All groups share one centre, and each spreads out both ways along 13 directions, with some noise.
Some rows, each with its group after it:
[  9.3  12.3  -7.3 -13.9   0.7   3.1   8.0  -0.8  -5.7   4.7   4.0  -1.5
 -17.6  -7.9 -15.2  16.4   9.7 -13.4]	Z
[ 26.8 -16.0  -2.6  11.7   1.2 -21.8  11.5  -6.4   6.6  -1.9  16.0   2.1
  -8.1   2.5  -4.7  -3.6 -23.0 -22.1]	N
[  6.8  -0.4  42.2  -1.1   3.0   9.2  -8.5 -13.9  12.8  -9.3   5.1   2.2
   2.0   5.1  -6.9 -20.9  -6.0   4.3]	N
[ 32.6   8.2  24.5   4.1 -12.7  -6.0   4.4  -9.0   8.9   9.3  13.8  -3.4
 -13.5  11.7   7.2  -5.4  -3.2   8.6]	D
[ 15.4   3.9  -5.3 -10.8  21.5  -7.5  -0.1 -10.0  12.4   6.4   1.9   1.0
  14.4  -0.4   5.7  16.5   3.7  20.4]	D
[ 28.5 -19.1   5.2  -2.6 -13.8  12.0 -10.4 -18.4  -2.1  12.4   6.6 -10.1
   9.2   8.6 -16.7  12.1   6.3  35.6]	Z
[-26.8 -14.8  -6.9 -21.6   0.7   2.9  -7.6  20.6 -16.2  12.4  -7.5  -3.4
  -7.2   4.6 -29.7   1.0 -21.2  -7.0]	Z
[-31.3 -15.6   0.1  -6.8   5.5   5.8 -18.0  19.6 -23.6  -3.6   2.8   7.4
   0.2  -4.9  -1.0 -12.6   0.8 -13.4]	D
[ 11.8 -18.6 -27.5  -5.6   6.1   5.4  21.3  10.5 -16.2   3.2  14.9   8.0
   6.9   0.4  -2.8  26.2  -9.4  14.1]	N
[-26.2  11.0 -11.9  20.3   2.8 -14.1   3.5  -1.5   9.7  19.4  15.2   7.5
  -6.4  -1.7  14.6  -0.8 -14.1  -8.2]	N
[ 23.4 -21.0  -6.6  10.5 -14.6   4.0   2.8  18.7 -14.3   6.1   0.9   2.7
  -4.1  -6.2  -5.3  -0.8   8.0 -30.1]	D
[  6.3   6.1   7.3  -9.8   8.7  -0.3  -4.7  -5.2   8.7   2.8   0.6  11.8
   1.7 -13.0   4.1  -2.5   0.9  -1.9]	Z
[-33.9  -6.9  17.2 -12.2  27.0 -18.2   2.2   8.4   0.9 -18.6 -13.5   1.6
  -2.5  21.7  -8.8 -12.5 -12.4 -19.8]	L
[ 35.7 -13.3   2.8  -3.3   8.5  -6.8  -6.3  22.5 -23.3   2.2   9.8  -0.6
 -16.9 -18.2  -4.0  28.5  -7.2 -12.6]	N
[  4.2  -1.8  10.5   6.0   8.0 -10.2   0.1  -1.2  -4.1   7.7  -3.8  -7.1
 -10.1   4.8   5.2   1.1   3.9   9.2]	L
[ -3.1   7.8  -6.1 -39.7   7.6  -4.0  13.3 -15.0   5.1 -15.7  15.2   8.0
 -14.5 -15.9 -32.0  -4.2  31.5 -32.3]	Z
[ -5.6  -7.2  -1.9  21.7  -3.4 -28.7   1.6  -2.9  25.7  13.3   5.7  -4.0
   8.7  -6.6  -4.1  30.5  -6.0   8.0]	L
[-11.5   5.9   7.0   6.7  -0.7 -14.4  22.2   5.6 -12.9  14.5   6.1   8.1
 -29.8  36.3   3.6   5.9 -16.7 -10.7]	Z
[ 25.3  15.1 -10.5   0.8  -5.2  14.3   5.2   2.6   4.8   8.3  -9.3  -3.7
  -7.0 -22.4   3.0  11.6  -1.7  -4.5]	L
[ 24.4  -8.2  -3.8 -26.4  11.0  21.0  -2.7   3.8  -5.7 -21.2  10.4  -3.3
   9.2  -6.2  -9.4  -5.7 -10.3 -11.8]	L
[ 9.6 -2.5  6.9  0.9 14.8  8.0  3.4 -8.3  8.4 11.1 -9.3  7.6 -5.3 10.3
 20.5  3.6 -8.2 -5.8]	L
[  1.5 -53.1  14.9 -20.5  47.9  10.6   4.2 -24.1   4.4  -1.6  20.1  -1.5
   5.9  38.9   0.3   1.8   5.2  -8.6]	L
[ -8.2 -15.7  19.1  22.1  -7.2  21.4   4.7  -7.5  -3.3  10.7  -7.1  -8.0
 -19.2 -10.4   0.3   8.6   5.1  20.1]	D
[  7.9   0.0  10.7   1.9  -2.2  12.7  -4.7  -3.7   2.9   4.5   7.5   3.1
  -0.7 -13.3   5.6   4.9  13.0  10.2]	Z
[ -1.0  -8.8  18.4  17.2   1.2  -9.8  -2.8  11.0  21.2   3.5  -6.4 -39.0
  -4.8  -8.9 -27.1  25.0 -11.0  -2.0]	D
[ 20.7  -3.4 -14.5 -15.8  33.2 -10.9   2.3 -27.6  11.8   4.2  -3.0  18.4
  18.7 -13.0  16.0  19.1  12.8  38.2]	D
[ -4.0  25.0 -11.5 -37.2   9.7 -14.6  24.6 -24.0  13.1 -24.8 -13.9  -3.5
 -12.4  22.4 -23.1  24.2   5.2  -7.0]	Z
[ -0.7 -12.4   7.7  16.5 -34.4  12.8   3.1  10.3  -8.5  14.7  21.7  26.3
  -8.4 -10.8  23.0 -30.7   9.8  -8.5]	N
[ -4.1  -0.7  -2.1 -15.9  13.6 -27.1   4.6 -12.4   5.2  20.2  -3.0  15.9
  -4.0  23.8  -4.2  -9.8  -1.2  -0.2]	Z
[ -3.4 -27.7   0.4  -0.5  22.7 -23.5   9.4  -3.8  -3.9  23.5  21.5  -3.5
  12.3  28.2 -17.0   8.4  30.7   7.8]	L
[  2.2 -31.9  -7.7   8.8  11.3  -2.1  -6.3   1.9  -5.9  -4.0  -3.7 -20.2
  -3.8 -11.6 -17.7  10.4  -6.2 -11.5]	D
[  2.1  -2.2  -0.4 -30.2  -2.3  13.7  -1.9   0.4 -15.9   5.7   6.5   7.2
   3.0  10.6 -37.2  -1.5 -12.4  10.3]	Z
[  7.2  -4.8  -0.5   2.4  24.8 -29.0   5.4  15.7 -18.5  26.7 -27.5 -18.1
   8.0  26.6 -33.5  -2.1  29.3   4.3]	L
[ -8.7  -0.5  -7.9 -14.4 -11.4  -0.4 -25.6  21.9  -0.8  -1.9 -10.0   8.1
  23.8  -2.9   0.1   1.0   0.6  -5.7]	L
[ -4.6  11.3   7.3  -6.8  -1.4 -16.1 -21.9  16.2 -16.9   0.0 -11.5  12.1
  -5.4 -10.9  31.4  -3.7   4.9  27.7]	N
[ 13.0  -3.8  -7.3  26.8   7.7 -33.7  -3.5  -1.0 -10.1  24.6  17.6 -15.2
 -13.3   6.8   9.8  12.9  -3.7  14.8]	N
[ 26.2   9.4  -3.1 -31.2 -13.5 -28.7  -6.7 -41.4  21.9 -16.5 -10.2  12.3
  14.6  33.4  -7.0  17.8   6.5  23.3]	Z
[-13.7  19.8  -9.6  21.8  29.4  -1.9   3.8  13.4  12.7   0.8 -16.3 -42.3
   0.8 -13.3   2.0  15.2 -17.1   0.4]	N
[ 27.4 -19.1  -1.0  -4.3  13.2 -12.6  -8.1 -25.4  30.0  14.0  14.6  -5.3
  25.1  -9.4 -16.1  29.5   2.5  27.4]	D
[ 15.9  -8.1  11.3   6.3 -15.8  -4.8 -20.2 -21.9   4.6  17.1  -2.8  -0.9
 -23.4 -10.9  18.1   1.6  11.9  15.2]	D
[  1.9 -16.8   9.8   7.3  13.8  -8.8   7.3  -4.6   8.1   1.7  14.4 -11.6
  -2.6  -5.9 -15.2  15.6  -0.1   6.2]	L
[  6.6  -9.0   0.4   7.4  30.6  24.0  29.2  -5.9  -5.7 -22.2 -19.2 -31.2
  -7.9  23.1 -11.3   5.3 -36.0   3.4]	D
[  6.0   6.4 -33.8 -14.1 -25.4 -18.4 -20.0  -1.7  21.7 -11.6 -16.1 -17.0
  18.3  -6.5  10.1  20.4  -1.4   8.8]	L
[ 32.6 -22.9  39.8   0.6   3.1   1.1  -9.3 -15.2   5.7   6.3  36.4   5.6
   0.1   3.0 -31.0  -1.7   0.1 -16.0]	N
[ 15.3  -7.8  15.3   0.7   7.6  44.2  -5.6  18.4 -20.4  -8.9  12.7  -8.7
 -11.8  -8.8 -22.8  27.8 -40.9 -20.1]	N
[ 30.5  -5.5  -5.8  -0.3  -0.7  -9.0  -6.0   4.6  -4.3  14.4 -17.7 -15.6
  15.8  -2.6 -31.9   7.4  13.5  12.7]	L
[  6.6  -6.3  -0.5  -2.7  28.3  -2.1  -2.3 -31.2  23.9   4.4  14.4  16.4
  -5.3  -6.5  14.5   8.5 -34.8 -10.7]	D
[  2.6 -12.5  -7.7 -22.6   3.4 -12.8  -9.5  19.8 -45.9  10.6  18.9  11.0
 -23.1  -6.1  -1.3  24.9  19.7  14.9]	N
[ 15.7   3.3  19.7   6.3  33.2 -39.9   0.9  -1.4  12.5  10.1  11.3 -16.5
  -2.1   7.7 -11.3  -2.1  16.2 -14.3]	N
[ 25.3 -14.2 -10.9  18.9   5.0   4.0  10.8 -15.1  27.3  32.1  -8.5 -14.3
 -12.2 -17.8  -5.4  47.3  -6.9  -3.5]	Z
[ -0.3   6.1  15.3  -9.8  -2.6   2.9 -13.8  -3.0  17.7  14.0   9.8 -32.1
   2.1   2.1 -15.4  17.8  10.7  25.3]	D
[ 23.0  -2.0   9.5  11.1  23.8  27.8   2.1  15.3   4.6   0.7  16.7  -5.3
  14.0 -42.5  -3.6  13.8  -5.4   3.9]	Z
[  0.7  -8.4 -10.1 -34.5  -2.6  29.4 -15.4  -9.6  12.4  -3.8 -25.9  -3.3
  27.4   3.7 -30.6  17.2 -22.8  23.0]	Z
[ 23.5 -12.9   9.1  -1.2  26.8  -6.9  10.4 -13.9  -2.1 -19.2  12.3 -28.5
 -13.5  11.3   7.4   5.9 -12.9  18.0]	L
[-14.0  22.6  24.3 -13.1   0.4  29.0   4.5   6.4   2.2  12.5  28.5  -7.4
  -8.0   4.8  -1.1   0.3   6.1  18.0]	D
[ 12.3  -0.5  10.9  -7.5  -8.3  -2.6   1.2  -9.4  21.9   4.8   9.7   2.2
  -5.1  -4.7  -8.9   5.0  -0.6 -15.4]	D
[ -4.9  22.4  29.9  11.0  36.4  -0.8   1.4   0.2  27.1   6.9 -10.9 -16.5
   9.9   8.8   1.6  -6.1   3.2  -9.7]	N
[  9.0 -19.5  -7.2 -12.1   4.6 -16.1  -1.0  -8.9   4.5  10.5  -7.5 -17.1
  -8.9   3.4 -29.7  18.3 -12.2   4.8]	Z
[ -3.8 -28.6   6.4  13.2  -9.1  -9.3 -46.9  34.5 -18.1  -9.6  -3.8 -32.5
  17.2  -3.9   5.2  16.7 -11.2  17.5]	L
[ 5.8 -7.9 -8.7  4.4 -2.3 -2.8 17.0 -4.1 13.0 -2.8 -0.3  5.1  4.0  2.7
  6.1 -9.9 -9.7 -5.1]	N

New rows, each followed by its group:
[ 30.1   5.0   3.8   5.4  21.3 -17.5   9.5 -13.4  14.1  27.3   1.1  10.1
 -24.0 -22.9  -7.5   7.3 -22.2 -14.7]	Z
[  7.8  -3.8  30.1  26.9 -30.2  32.6   9.8   6.6  17.4  22.5  12.4 -23.0
 -21.7  -3.6 -17.0  16.1  -8.5 -12.3]	D
[  4.1   3.0  -3.4   1.3  26.8 -14.6  -0.6  17.5  -6.1  15.7   6.6  -1.6
   7.9  -9.1   6.6   3.6  15.6   3.5]	Z
[ 18.3 -27.2  31.9 -12.4  40.4  38.2   3.5 -14.6  -8.3 -23.8  37.4  -2.4
 -12.0   7.1  27.8  -3.5 -23.6  11.9]	L
[-18.5 -29.0   2.2 -32.1  16.4 -20.0   9.6 -18.8  11.6  11.5  17.2  14.2
  -3.5   1.5 -49.0 -14.6  -8.8  -8.2]	Z
[ 38.4 -13.9  29.6 -14.2   7.6   6.5 -20.6  -7.7  -3.0  -9.9   4.6   3.4
 -14.7  -8.7 -20.6  25.2 -27.9 -16.1]	N
[ -9.8  -3.8   3.4   2.4 -10.7   5.5   9.3   2.7  -6.0   6.0  -0.6   3.2
 -21.7  -6.5  15.3  -9.6  16.1   7.2]	N
[ 16.6 -17.5  27.7  17.9  32.2  10.7  -8.5  -7.3  12.4   9.7 -14.4  10.6
  -2.0  20.1  43.5  10.9 -37.8  -2.8]	L
[-35.2   7.4 -14.3   7.2  10.5  13.2   6.7   2.9  -3.3  22.7   1.7 -18.2
   3.5  10.1   1.5   9.7  19.8  20.4]	N
[ 22.4  20.9 -11.8 -11.6  -9.0  35.1  -6.1  16.0  -8.9  -2.5 -11.3  -3.4
   7.4 -19.1   9.6   4.4  -6.9   6.0]	L
[-12.6   0.0 -13.5 -19.3  10.4 -12.0 -36.6  39.9   2.5   7.3  11.7 -27.2
  28.8  14.3 -16.3   9.9 -18.2 -32.3]	D
[  0.1  -5.8  19.1 -13.3   6.4 -14.1 -15.1   1.7  -9.8  -6.6   8.4   1.7
  -0.2  -8.6 -15.9  -8.2 -10.1  26.2]	Z
[ 26.9 -11.5 -16.5 -16.0  13.3 -33.2  -3.1  -6.6  -6.8  -4.4  -0.3   9.9
  -3.0  27.5  -3.4  17.4 -28.1 -17.1]	N
[ 36.8  36.6   2.4 -14.8   7.4 -11.3   3.6  -4.0  -2.2   0.5  10.3  20.4
  -5.2 -13.9   0.4  18.3   2.8  -2.4]	Z
[  5.0 -21.8  -4.4 -15.2  31.0   6.1   7.8 -18.8  11.7  17.4  -6.1 -10.4
   2.8  -2.6 -17.3 -30.1  12.8  -3.9]	Z
[ 14.9  -2.8   7.9   4.2   8.9   8.9  -4.6   1.5 -19.0  -0.2  14.6 -28.8
 -22.4  15.2   3.2  -8.7 -20.3  -1.2]	D
[ 17.7 -11.1  43.5  -6.8   7.9 -39.0 -11.1  -8.0 -15.1   4.9  38.2  10.2
 -22.4  26.3 -15.8 -33.4  17.6 -22.8]	N
[  6.1   7.7   6.9  -6.2   1.0  10.9   6.9   0.2  -2.4  -4.1  -5.7  -4.0
 -25.5 -13.7 -19.1  13.4 -31.5 -10.6]	Z
[  4.1  -2.7  13.5 -18.0  21.6  10.3  25.0  -3.2  22.6  -4.4  -6.9  15.2
   9.3 -13.6  -2.1   6.8  18.9   7.0]	N
[  5.7 -28.1  -0.3  19.1  -7.4  -3.3 -12.5 -26.5   8.1  17.8 -21.2 -38.1
 -28.0   0.8  -1.9  16.2   8.1  11.8]	D
[-10.3 -25.6  13.6  25.3  -6.7 -27.3   1.9  -8.3  15.5   5.8  -8.8 -18.3
 -38.2  -4.3   6.6  20.9 -16.3  -8.8]	Z
[ 11.0  -1.3 -11.4   1.2   1.1  -6.9  -3.5 -14.0  28.2   3.5 -28.9 -10.4
   4.9   1.3   9.6  23.2 -12.4  -1.9]	L
[-15.8   3.3   6.3  13.4   2.9  10.1  34.0  25.4   2.9 -12.9 -51.8  18.6
  24.3  35.2   2.7  -2.9 -13.3 -14.4]	D
[  9.3  -5.8  -9.3  -9.5  24.3   0.8 -12.4   6.1  11.7   5.9  -9.4  -5.4
   6.1 -23.3  13.7  26.0   4.2  -8.3]	L
[  2.9 -16.5 -13.4   8.1  26.5  11.9  15.0 -30.1 -20.6  13.7   2.5  30.9
 -22.9  -8.3  35.8  -3.9  10.6  13.4]	D
[-27.8  -4.0  -7.9   5.4  -7.9  26.6  10.4 -14.4   6.4   2.5   9.8  -0.1
   9.7  12.6  -1.6  -5.0 -15.4  22.4]	N
[ 30.4  -9.9  29.1  23.8  11.3   1.3  14.2  11.4   3.9  18.8  27.4  -0.1
 -15.9 -12.2  -7.1   0.6   4.9 -34.8]	N
[ 23.8 -27.2  -4.7  -7.3   1.9 -16.8   0.9 -11.5   3.9   8.1  26.2   3.8
   2.2   2.2 -24.0  11.1   5.6 -15.0]	N
[ 24.3 -14.3  -1.9  -1.5   0.3  18.6  32.4  -2.0  17.3   6.1  -6.0  22.9
   4.2  -1.2  11.2   6.5  -0.8 -15.3]	N
[  3.3 -28.5  12.2  19.4 -11.7  11.9 -16.0  10.4 -20.5  10.8   0.4 -17.7
   9.0   9.6  -9.0   2.3   6.3  24.6]	D
[-10.9  -4.0 -11.9  19.7  -6.1 -17.4   2.6 -13.3   9.0  -3.7   7.4 -16.8
 -12.9  -4.7  -0.5  -7.9 -25.2   1.0]	N
[ 25.8  -5.7 -13.6   1.4  -4.0   8.8 -14.9  -4.9   5.1  14.6 -15.9  12.6
   5.2 -24.6  22.4  18.6   6.7   6.1]	D
[  1.3  -2.6  14.8  -2.9  -6.2  30.3  -8.8  -1.8   2.6  16.1 -18.5  19.1
   2.7  -3.0   1.3  -4.4  -0.5  -5.4]	L
[ 11.6  -1.1   8.0   2.1  22.8 -12.8  -3.1  -2.1   6.0 -21.7  -6.4 -29.5
  -1.9 -19.1   6.7   5.6  18.2  13.7]	Z
[ 11.6  -3.7  -8.7   3.1  49.9  21.3  14.3 -18.7   3.1  -7.0   2.2  10.3
  -1.3 -31.9  17.6  22.7 -27.4  17.0]	D
[ -4.0 -11.2   4.0   3.3  -0.2  17.1  -6.2  -1.5   5.6   1.7 -20.9 -18.9
 -18.1 -12.9  -6.2  12.6  -2.7 -13.0]	L
[ 15.7  -0.2  -7.1  -2.4   7.5  -9.3  -3.8  -6.0   8.9   0.4 -17.3 -21.5
  -1.6  -7.6   0.1  15.1   3.8  15.1]	L
[  9.5  -3.8  12.2  -7.4   6.2  -2.2   1.7 -12.5   4.4 -17.4  -9.7  -7.7
  17.9  26.9  -7.8  -5.8 -18.0  28.8]	L
[ -9.8   8.7   2.8  -6.0  14.3   8.1 -24.4  25.3 -12.0  17.0  30.1  20.8
  31.3  -7.5  -3.7  18.3  -5.2   6.7]	N
[ 16.1 -11.5  17.5   1.1  -8.1  10.3  -0.7  -4.4   2.7 -16.0  -9.7  -2.9
  -1.8 -14.5 -11.4   0.4  -9.5  11.1]	D
[ -0.5   0.3  14.6 -28.1  -6.1 -10.0 -10.9   4.5 -10.5 -12.4  -7.8  36.3
 -15.7 -27.3  22.0   0.4   7.3  20.5]	N
[-21.7   3.4  11.9  -7.1   3.7   4.7 -22.3   4.3 -24.0  -7.9   9.4 -18.8
 -19.3  -1.6 -15.2   0.7  -8.2   5.9]	N
[ 10.0 -12.5  20.9  15.4  17.6   1.1   2.2  -2.9  19.8 -33.0  -7.1 -24.3
   2.6 -21.1   5.9  12.0 -20.9   9.1]	Z
[ 15.3  -8.8   2.3   4.0  12.1  -9.8  11.3   6.8  -4.6  12.7  -0.3 -13.1
 -16.2  -0.5   0.5   5.3  23.0  -8.4]	N
[-15.5  10.6  33.1   7.6  22.6 -13.2 -12.1   7.9   3.2 -24.2 -10.8  -1.4
 -25.5 -19.6  32.2   0.0 -34.2   3.7]	L
[  4.2 -10.0   3.2  -4.0  -0.2  -0.1  -4.7   9.7 -23.1   9.9  17.1   4.9
 -16.8 -26.7   1.0  24.0  13.7  27.8]	N
[ 28.2   8.7  -7.5 -18.3  23.7  13.2  21.4 -19.0   7.2  -6.7   9.7  -9.2
 -15.0 -13.3   6.0   8.3   6.4   8.2]	L
[ 47.3  -9.4  -1.6 -21.9  11.5  16.6  -5.7 -20.8  10.2  -5.0  -3.4   9.7
  -4.9  -5.0  13.9  -6.3 -10.2 -23.0]	L
[  4.4 -30.1 -12.0  18.5   4.8 -27.3 -16.1  20.1  -4.1  48.9   4.4  10.2
  23.1  27.4  29.1  -9.0  13.8  -3.4]	Z
[ 13.3 -15.8  37.8  -2.4   2.9  12.7 -17.2  -1.5 -14.5   9.1  -3.4  23.8
  11.6  18.1  -6.0 -26.3  -6.7  10.6]	L
[ 18.3   2.0  16.7  12.4  11.6 -18.3  22.2 -25.9  -0.3  12.5  -2.0 -22.8
 -55.2  -3.0 -17.5  13.9 -14.3  11.0]	Z
[ -2.1   0.2  14.0  16.4  -1.1  17.1  24.0   1.3  10.9  11.5   7.8   7.2
  -5.1  20.9   7.7 -26.6  -3.9 -35.0]	N
[-10.3   5.8   2.9  -2.5  13.7  -4.8 -12.3  24.5 -26.2  14.3  32.7   0.8
  -8.6  31.9  17.5 -24.3 -19.9 -28.0]	D
[  3.8   3.2   8.5  -9.0  22.6   7.8  -7.4   5.0  -0.4  10.3   3.2  11.6
  13.1 -13.8   8.0 -20.7   7.9  10.0]	Z
[  6.4   3.9 -14.8   7.1 -18.7 -32.1  -8.3 -16.5  25.6 -11.7 -23.5 -22.7
  -2.6  11.8  16.6  14.9 -18.9  11.1]	L
[ 17.5   4.4  -0.7  12.0   1.5   1.5   4.9  10.5   9.1 -11.1 -39.5 -27.8
   9.3  13.9  23.0 -24.8  -6.3   3.6]	N
[ 10.2 -10.7   1.9   6.1  15.5  16.6 -11.1  14.6 -11.3  51.4  -1.1  11.1
   3.3 -10.5  -1.8 -15.2 -18.0  10.0]	Z
[ 22.6   8.1  13.1  14.2  34.6  15.5  14.1  -1.4   1.0  30.5  -8.6   3.0
 -38.7 -29.4  24.8  16.7   5.4 -16.2]	L
[ 17.5 -25.6  -6.6  27.7  19.6 -14.7  -2.0  17.4   4.4  25.6  -4.1 -26.2
  10.5   0.2   1.3  36.0 -16.8  17.7]	Z
[  0.4 -10.2  16.3  20.1  14.5  11.7  -2.1 -33.3  43.3  16.1  34.8 -15.1
  41.5  14.6 -38.2   0.1 -12.8   7.8]	N
[ -0.1   9.2  27.6   3.0  31.2  13.0   0.9  23.7 -15.3   3.9  41.5  30.1
  20.8  -4.5  31.2   2.5 -10.6  34.0]	L
[ -0.9   8.3  14.4   7.1   8.1  48.3  37.7   9.1   8.2  -2.1 -35.3  -2.5
 -34.5 -22.4  23.2  14.6  -3.1  -8.3]	N
[-18.6  26.3  27.0 -28.2  -5.5  18.7   2.9  14.4 -11.4  -2.7  29.3   5.3
  -7.9   7.2  -5.1 -20.8  18.8  11.2]	D
